There are 3 ways to turn a row about zero (a turn may also mirror it). The second row of each pair is the first, turned, with some noise. The first 27 pairs use one turn. New pairs use 2 turns, one after the other, and a turn may come again.
Some pairs, each with its turns in order after it:
[ 19.6   5.4  28.6 -52.9 -10.1 -17.4   1.2  21.8]
[ 37.1  26.2 -32.5 -21.5   0.0 -28.0  17.3 -17.7] => j_222

[ -3.9 -26.7  22.1  32.9  37.1  51.5 -24.0  -2.9]
[-46.9 -19.2 -38.2  -9.9  -2.5   9.2 -37.9  36.8] => j_507

[-40.2  20.3  -0.8  -5.1   2.1 -23.0  38.9 -11.4]
[ -0.2   0.5  41.5 -30.6  24.2  14.6  13.9 -26.1] => j_507

[ -8.6  -9.7   8.7  14.4  30.9 -30.2  29.1 -25.6]
[ -2.6 -28.9  25.6  -7.0  -9.6 -36.9 -12.6  23.9] => j_222

[-13.3  10.5 -32.6  43.9   0.4  55.9  40.5 -10.3]
[-17.7 -38.6  36.7  54.1  34.1  26.7   0.3  -7.5] => j_222

[-13.6   3.6  -9.1 -11.9 -19.4   7.3  -0.9 -18.5]
[-12.7  -6.7   7.3  -1.1  -9.7  -4.8  26.7 -12.0] => j_507

[-17.8 -10.5  64.7 -35.2  19.0  15.4 -40.8   5.4]
[ 60.4  31.9  16.3 -52.4  -9.6  21.8  -8.6   2.7] => j_222

[-26.1  -0.6  -4.9  32.6  29.8   8.6 -31.5  38.8]
[ -2.3  -9.9   5.1 -12.5 -33.0  35.2 -46.0  23.4] => j_507

[  6.5  15.9  -2.9 -51.0   7.5 -19.6  17.9 -32.8]
[ 12.6 -40.0  -3.1  -4.4  24.3 -46.9  10.9   9.9] => j_471

[-21.9   3.3  11.3  27.3  -0.5 -35.3   5.3  35.6]
[ 29.9  -9.4  33.2 -18.1  -4.3   2.8 -36.9  -2.8] => j_507

[  6.8  22.1  27.7 -18.5  -9.9  -2.3  11.7 -43.3]
[ 37.0 -33.1 -21.4  -9.5   4.2  -0.6  15.1  23.2] => j_222

[-11.3  31.4   7.0  13.5 -19.6  25.7   6.0  39.4]
[ 28.1 -21.2 -21.5 -36.0 -23.2  17.4  -5.1 -13.0] => j_507

[-20.6 -51.3  -9.0  32.8   2.8  44.3 -29.0   9.8]
[-21.2  21.4  55.1   6.5 -23.9  50.9   3.0  -9.3] => j_222

[ 19.4  37.1 -14.4  15.9   9.6  17.6 -22.0 -10.7]
[  0.9 -10.2 -26.1  22.7   3.7  26.6 -33.6   5.4] => j_222

[ -1.4  -7.8  -4.4 -22.0 -28.1   7.8 -21.8 -25.3]
[-16.0  -8.0   8.0 -29.6  -2.3 -13.3   3.0  31.8] => j_471

[ -0.2   3.7 -16.9  58.3 -50.3  11.7 -20.5  56.6]
[-58.3  44.5  25.3   6.0 -29.7  43.5  -7.7 -30.0] => j_471

[-40.9 -20.1  -4.2  18.9  -2.6   5.6  38.8 -32.6]
[-29.4 -34.5  32.8 -24.9  32.3   2.2  17.0   4.7] => j_507

[-63.4  -8.9 -21.3  12.2   2.1   5.6 -53.0 -22.9]
[-56.0 -20.0  39.3   1.0 -51.8  15.8  -2.0   7.4] => j_507

[-37.5  -5.4 -29.3 -19.4 -43.2 -31.3  26.2 -13.1]
[-43.9 -13.4 -10.1   9.1 -12.5 -52.5 -31.0   9.9] => j_471

[-49.6 -11.0   8.0  23.7  -1.7 -11.8 -20.4 -42.7]
[-51.5 -25.8  41.8  -0.1  -8.9  -6.7 -11.2 -13.5] => j_507

[-14.6   3.4   7.6  11.8  25.6  22.5 -21.3   4.5]
[11.4 21.7 -6.8  4.8 14.9 28.6 -0.1 16.3] => j_471

[ 42.5   0.4   0.7   9.9 -17.6 -39.1  -2.7  26.3]
[-20.0  -2.1 -38.3  -8.2 -29.2 -24.2  -3.4 -34.0] => j_222

[ 26.8  15.3  -2.5  11.4  19.5  21.0  -7.9 -10.2]
[22.8  1.5 31.1  2.3 13.1 18.6 12.8  3.4] => j_471

[-16.6 -18.7   5.8 -21.3  -7.4  -8.9  -0.1  20.8]
[-14.2   5.4 -33.2  -0.7  -9.4  -9.4   9.7  -0.7] => j_471

[ 51.3 -13.9   9.1  27.1 -17.3 -29.5 -30.0   0.9]
[ 10.1  18.3  27.1 -50.1 -24.9   1.7   3.8 -37.9] => j_471

[-24.9   5.9 -23.1 -19.5  31.3 -13.8 -25.0  -9.2]
[ 12.3  29.5 -12.8   3.2  34.7 -28.0  -0.4  18.8] => j_471

[ -5.7   4.3  22.4  12.0  -5.9   6.9 -22.8  -9.9]
[  7.6  -9.6  -0.7 -20.5  -6.9  25.2  -6.8   2.2] => j_222

New pairs, each followed by its turns in order:
[  3.3 -42.1  15.5  46.1  10.7 -38.4 -40.6  22.5]
[ 21.3  -5.9 -70.4  19.1  21.4  26.0   5.8  31.5] => j_471 j_222

[-18.2 -36.2  60.9 -29.3   8.3  14.2 -19.7  11.5]
[ 62.4 -11.8 -46.8   8.5   0.9  -9.9  19.5 -13.2] => j_222 j_222

[-31.8 -23.4  17.8 -25.4  -4.8 -20.0  18.5  -6.9]
[-42.9  27.7  -9.0  10.3 -10.5  -8.4   8.0  12.5] => j_471 j_222

[-21.6  19.9  32.4  11.9  10.6  69.9   6.7   6.3]
[-23.5  12.4 -12.0  17.0   1.0 -42.7  22.9  59.0] => j_507 j_471

[ 16.1   2.6 -25.9 -45.9  -4.7  26.0   0.2   4.5]
[-19.5 -24.0  21.4  46.8  -1.7  -7.6   0.3 -14.8] => j_507 j_471

[  6.3  -4.4  -7.9  -6.6  15.0 -16.4 -56.0  39.2]
[  2.8  24.6  -0.8  -9.4  21.7  39.8  23.1 -44.5] => j_471 j_507

[  9.9  -7.5   2.0  62.8 -10.6  -9.5  27.1   4.7]
[-41.4 -17.8  32.5 -13.8   0.2 -37.9  -0.6  17.5] => j_222 j_507

[-35.1  39.6 -27.1  -1.3 -13.4  12.7 -36.5   7.4]
[  9.9  29.1  19.8  26.9  32.1  21.5 -40.3   8.9] => j_222 j_222

[ -8.4 -15.2 -22.1   2.2  21.1  29.0  -1.4  39.0]
[ 11.7  -8.6  12.0 -12.6  35.1  34.8 -28.3  -1.3] => j_222 j_471

[-15.3  15.1  27.6 -13.5  39.9 -17.2  32.0  23.3]
[ -4.1  46.5  10.8  34.0   8.1 -17.5 -28.4 -12.3] => j_222 j_507

[ 12.8  62.1   7.5   4.8 -14.5 -29.3  51.1 -17.5]
[  5.7  -5.6  44.1 -30.9 -59.5   5.9  -3.0  37.3] => j_471 j_222

[-31.6 -20.4  -9.8  50.8  37.9  29.5  58.5 -10.2]
[ 40.4   2.0 -56.6 -38.0 -19.9  48.7 -29.5 -16.0] => j_222 j_471

[-12.8   5.3 -42.7 -42.5 -32.0  -5.0   3.0  17.5]
[  5.5  -0.5  10.2  58.4  29.7  -9.8 -19.9 -15.9] => j_222 j_471

[ -4.2  27.0  26.9 -13.6   3.7 -17.2   2.5 -21.3]
[  1.0  35.0  -9.8  16.5 -20.8 -19.9   2.1  -9.2] => j_222 j_222

[-11.6  25.8  -2.3   2.1   1.1   0.9   8.5   9.1]
[22.3 16.7 -2.8  2.4  9.9 -4.2  4.3  6.7] => j_222 j_471

[ 16.9  10.2  -4.8   0.8 -18.6   8.7  36.0  10.4]
[ 29.3  -9.4  13.5  13.8 -14.5 -17.5  20.2  -1.5] => j_507 j_471

[  6.4   7.5  -0.8  10.7  -0.4 -19.7  12.6  10.7]
[-9.5  4.1 25.3 10.4 -1.5 -5.0  0.7  3.2] => j_222 j_507

[ 15.6 -17.5   3.1  33.4  -8.8  -1.6  38.6   2.2]
[ -2.7  23.1  -2.0  15.8  13.3  -1.0 -22.5  41.6] => j_507 j_507

[ 58.3 -33.0 -17.6  25.7 -38.5  24.8  11.9 -16.4]
[ 14.8 -18.7 -16.8 -35.7  -7.1 -70.4  12.6 -20.3] => j_471 j_507

[ -5.8  12.1 -13.5  19.1   5.8 -20.7   6.8  24.6]
[  7.2  17.5 -15.4  -8.8  20.2 -14.6 -21.7  13.2] => j_222 j_471

[ 23.7 -19.4  -8.1  -4.5  21.1  12.1 -17.1  28.5]
[ 36.2  -8.2 -11.6   5.8 -28.2  20.6  -3.4   4.5] => j_507 j_507

[ 15.2  -5.6  32.3  -5.0 -13.2 -18.9  -0.1  -0.1]
[-14.1  12.6   5.8   8.5   2.1 -15.8  31.3   9.7] => j_471 j_507

[ 14.2 -59.0  17.5   6.8 -44.7 -39.8  -6.1 -23.9]
[-29.0 -10.8   3.7 -57.8 -33.2 -47.8 -18.6 -13.2] => j_507 j_222

[-26.1 -14.8 -27.0 -11.2   4.0  12.9   3.9  -4.4]
[-14.9 -18.2 -24.8  19.9  -8.0  15.9   8.2  -1.7] => j_507 j_471

[-39.7  27.7 -25.2 -29.7   0.1 -20.7 -14.9  -8.2]
[-19.8  20.4  10.5 -17.7  10.0 -30.5 -46.9  15.6] => j_471 j_222

[ 18.7  20.1 -20.8  17.4 -29.7   4.6  -8.8  17.9]
[ 20.0 -19.8  16.4 -31.8  23.0  11.9   6.4  10.2] => j_471 j_222

[ 45.6  18.7 -30.2 -12.5  12.3  -1.7  -5.6 -18.0]
[ 31.3 -24.2   3.2 -23.5 -14.4 -36.9  -3.2 -14.7] => j_471 j_222

[  6.3 -21.0  15.1   7.0  -8.0  29.7  -7.8 -27.7]
[ -7.0  24.5 -18.7  15.9 -10.9 -25.5 -21.9   2.8] => j_507 j_471

[-24.4  17.4  13.7  17.0 -35.5  -0.7 -35.5  38.6]
[-40.0   6.2   7.9 -31.4 -24.5  37.0  23.3 -17.4] => j_471 j_507

[  7.1   7.5 -48.6 -22.5  19.1 -24.3  36.2 -13.4]
[ -2.4  -3.4 -39.3 -26.5  42.2  25.5 -20.3 -10.0] => j_507 j_507

[ 21.7   2.2  14.5  -4.5  43.8  15.5 -15.7  27.3]
[  4.6 -11.6 -41.9  -6.4 -25.0  30.6 -17.4   8.1] => j_222 j_222

[  8.0   5.9 -18.5  10.7  28.1 -44.6 -26.8 -15.6]
[-35.1  38.5 -21.8 -27.1  12.3  13.5   2.8  -5.3] => j_222 j_222

[  7.3  -5.3  43.5  35.1 -31.3 -27.4   0.5  13.8]
[-29.1  16.7  18.6  -1.0   3.1 -34.1  46.9   9.2] => j_222 j_507

[-12.7  19.6 -20.6  -0.2 -31.9  -9.1  -0.9 -19.5]
[ 11.2 -31.8  -0.5  -4.4 -26.1   1.4 -23.0   5.6] => j_507 j_471

